There are 5 hidden switches. A switch that is on adds its own fixed numbers to the row, and there is some noise. The rows also spread widely along 4 directions, which tell nothing about the answers.
Known rows, each followed by its switches (1 for on, 0 for off):
[-22.4  -0.1 -12.5 -30.5  16.9  -0.4 -13.0 -15.0 -19.4  -1.2  -7.1   6.2
  22.7  -6.3]  0 0 1 0 1
[ 20.4  -7.8  17.7  -2.6  17.1  -4.3  -4.7   1.8 -30.9  -7.5  27.5  24.5
  18.2 -23.5]  0 0 0 0 0
[ -8.2 -20.9   4.0   7.6   6.8   7.7 -14.1  11.5 -34.6 -17.6  11.8   6.5
  23.9 -42.5]  0 0 0 0 1
[-37.9  29.2  -4.2  -1.6  18.4  35.3   6.8 -36.9 -15.9 -10.6  -7.4  13.6
   7.8 -10.8]  0 1 0 0 1
[-57.7  -8.6 -12.2  29.1 -29.7  18.9  -2.7   8.6 -25.4 -20.2  23.3 -10.7
 -13.1 -20.5]  1 1 0 0 0
[ -1.0  17.4  23.4   9.1  24.1  -4.5  -7.9 -16.5 -23.1  -2.1   4.5   4.1
  20.6 -13.2]  0 1 0 1 1
[-70.7  12.6 -33.3  28.9 -46.1  20.2  -1.0 -12.7 -16.1 -24.9 -14.7 -20.6
  12.3 -31.6]  0 1 0 0 1
[-24.8 -50.1  11.7   3.6 -15.5 -18.7 -31.2  11.7 -54.2 -23.4  19.0  -3.5
  30.6 -45.4]  1 1 1 0 1
[-56.4  10.6 -12.9 -15.8  17.2  13.5  -7.9 -14.9 -28.3 -13.6   9.5   3.9
   3.5 -13.1]  0 1 1 0 1
[-13.2  13.1  10.5 -17.1  45.2   7.7   4.4  -9.1 -33.7  -4.8  14.7   9.0
   3.1 -12.6]  0 0 0 0 1
[-11.8 -15.4  33.6   2.7  -3.0 -36.2  -7.1   4.6 -69.6 -14.4  29.9 -32.6
  16.0 -54.7]  0 1 0 0 1
[  1.6 -18.6  24.4  20.4  -1.2   3.0 -11.0   3.0 -40.3 -15.2  34.0  31.8
   9.4 -29.3]  1 1 0 0 0
[-33.9  -2.8  -0.3 -15.3  -9.7   7.7 -19.7 -40.1  -2.1   1.4 -17.2  12.0
  39.4  -7.3]  1 1 1 0 1
[-45.3 -10.9  -8.4  -1.0 -18.1  -7.6   5.7  13.6 -12.1   0.7   4.2 -62.4
  14.2 -23.4]  1 0 0 1 1
[-25.1   0.5 -11.2 -37.1  25.3   8.6 -11.9 -25.9 -13.0  10.5  -2.1  11.6
  23.7  -5.7]  0 0 1 0 1
[-27.1  -6.6 -22.3 -15.2 -26.6  -0.3 -12.1  -2.9   7.2   2.2 -19.2  17.5
  31.2  -5.0]  0 0 1 0 0

New rows. What belongs after each?
[-61.6 -23.7 -34.9 -13.0  -4.9   8.7 -16.4  19.8 -19.9 -11.2  31.1 -13.9
 -11.6   3.4]  1 0 1 0 0
[-15.5 -48.0  -8.4   2.1 -16.6 -12.0 -27.6  28.1 -57.8 -27.0  23.2  -7.7
  30.2 -55.8]  0 0 1 0 1
[-16.0 -20.4  10.8 -16.0  -3.5 -15.5   1.1  -3.8 -29.8   2.9  12.5 -39.6
  21.1 -29.1]  1 0 0 0 1
[-21.0 -23.8   5.3 -12.5 -10.3 -18.5  -3.9   8.6 -35.6  -1.2  10.2 -42.1
  17.6 -33.9]  1 0 0 0 1
[-26.5 -20.6 -14.3  13.7  -7.0  10.4 -11.0  20.9 -44.1 -28.9  20.9 -11.2
  12.3 -41.7]  0 0 0 0 1
[-12.0  24.6 -16.6   0.0   6.3  25.3   5.4 -27.8   2.2   5.4 -25.9  16.9
  24.7 -13.2]  0 0 0 0 1
[-20.2  -9.6   9.6 -12.9   4.2 -26.7  -1.8   4.9 -45.7  -1.6  10.8 -40.1
  16.4 -39.6]  0 0 0 0 1
[-41.7  14.9  -2.5  10.0  -9.1  33.9  -5.5 -26.1  -4.6 -16.2  -6.8   9.4
  10.3 -17.8]  1 1 0 0 1
[ -1.2 -14.1  13.8   0.0  25.9  12.9  -2.6  14.1 -34.4  -6.2  41.4  25.6
 -10.2 -13.7]  1 0 0 0 0
[-45.7  17.6 -18.2  -0.5 -16.9 -19.5   6.4   1.7  -4.0  -0.8 -16.9 -54.8
  17.3 -21.9]  0 0 0 1 1
[-15.2   2.3   1.7 -14.0  26.0   6.5  -4.5   5.7 -34.9  -6.3  18.0  -6.3
   8.8 -23.3]  0 0 0 0 1
[-48.1  29.2   2.7  -8.9  18.7  18.4  14.9 -27.0 -11.4   6.1  16.0  -2.4
 -16.7  15.6]  1 1 0 0 0
[ 37.9 -12.6  33.6  -0.8  23.8 -22.8  -4.6  15.9 -28.1  -6.6  24.9   9.5
  29.7 -14.9]  0 0 0 1 0
[ 14.8  35.3  25.3 -11.7  38.1   2.0   6.1 -29.0 -23.1   2.2  17.4  32.5
   8.6   2.7]  0 1 0 0 0
[-55.5 -18.1 -18.2 -15.8   6.8  16.6 -14.8  -1.6 -18.5  -9.0   8.8  -5.1
   9.3  -5.6]  1 0 1 0 1
[-11.7  19.0   1.3 -28.9  35.1   8.3   4.6  -8.2 -22.7   7.5   8.4   4.8
  10.7  -8.1]  0 0 0 0 1
[-17.0  31.5  -8.6 -13.1  25.0  30.1  12.8 -26.7  14.7  19.9  -1.2  24.2
   1.0  25.1]  1 0 0 0 0
[  9.8  12.9  25.5 -25.9  42.0 -13.4   1.1 -22.0 -27.7  19.2   8.5  -4.4
  27.3 -17.9]  0 0 0 0 1
[-18.1  -3.8   9.2 -16.4   7.3   0.3  -3.1  -7.6 -23.6   4.3   9.0 -19.0
  15.2 -14.8]  1 0 0 0 1
[ -8.5 -15.1  27.9  -3.8  54.9   4.3   1.1 -13.0 -59.8  -9.9  43.7  14.1
  -5.7 -22.6]  1 1 0 0 1
[-19.0 -14.9   1.0  -2.7 -47.5 -14.8  -8.8  -8.9   1.0   4.8 -20.9 -42.8
  40.1 -37.7]  1 0 0 0 1
[-30.9  14.6 -10.8  15.1 -14.0  11.4   7.2  -3.1 -16.7 -17.5  11.0  10.8
  -0.8 -17.1]  0 1 0 0 0
[-60.5  14.7 -25.8 -16.7  -6.5  17.9  17.8  -3.3  11.7   9.2  11.6 -24.2
 -20.2   7.3]  1 0 0 0 0
[-30.3   6.0   4.1 -22.8   6.7  -7.1   3.0 -15.3  -7.2   8.9   1.3 -39.2
  11.4 -17.3]  1 0 0 0 1
[ -6.4   0.0 -13.6   9.0 -13.4  23.4  -5.7 -13.7 -11.5 -10.6 -19.5  14.1
  31.6 -30.0]  0 0 0 0 1
[ 15.4 -18.6  55.5  -3.4  18.0 -18.9 -13.1 -14.7 -53.0   4.2  22.3  -1.3
  30.4 -44.8]  1 1 0 0 1
[  4.2   1.7  26.9   8.4  47.0   4.3  -2.8   7.3 -48.6 -18.8  30.8  16.5
  12.8 -17.8]  0 1 0 1 1
[ -2.2  38.7  23.7 -25.2  27.6   0.8   9.1 -39.1 -16.0  15.9 -10.9   8.4
  22.7 -12.6]  0 1 0 0 1
[-13.9 -28.4  -3.2  16.2 -25.0 -11.2 -13.2  22.2 -43.7 -22.9   7.7 -22.6
  28.1 -63.7]  0 0 0 0 1
[ -7.0 -24.2  15.7   3.8   8.5  -0.3  -4.8   9.5 -23.9  -8.3  15.5 -18.6
  14.0 -15.6]  1 0 0 1 1
[ 10.7  -0.6  25.5  24.0  32.3  25.9  -5.0  -4.6 -35.9 -25.7  34.6  62.7
   9.1 -19.2]  0 1 0 0 0
[-17.5  -2.7   4.7 -16.7  31.0  -4.0   7.5  -4.2 -37.1  -8.8  22.7 -20.5
   6.4 -29.2]  0 0 0 0 1
[ 16.3 -40.8  16.2   3.0  35.3   1.9 -30.5  25.0 -28.2 -13.4  32.2  42.8
  17.0   8.1]  1 0 1 1 0
[ -6.2 -28.0  -2.9  -9.9  -8.0  -7.8 -29.0   0.2 -17.5  -3.5  19.2  15.2
  27.2  -2.2]  1 0 1 0 0
[-46.7  -5.8 -17.0 -28.2  21.8  11.8 -13.2 -16.9 -10.4   1.1   9.2   4.8
   2.1  -1.9]  1 0 1 0 1
[-15.4  20.7   4.4  -6.5  18.7  35.1   9.9 -25.1  12.5   5.9   8.6  39.9
   5.1  19.5]  1 0 0 0 0
[-24.8  30.3   4.6 -19.5  46.3  16.2  16.9  -9.5  10.0  16.5  18.8  -0.4
  -9.1  35.1]  1 0 0 1 0
[-42.4  -2.6 -18.0 -14.1   3.1  -7.3  13.3   2.9 -33.9  -6.7  11.2 -51.9
   5.9 -30.5]  0 0 0 0 1
[ 11.3   6.7   6.8  -9.7 -15.9 -11.5  -0.9   0.8 -18.4   7.3   8.6 -11.5
  22.7 -19.8]  0 0 0 0 0
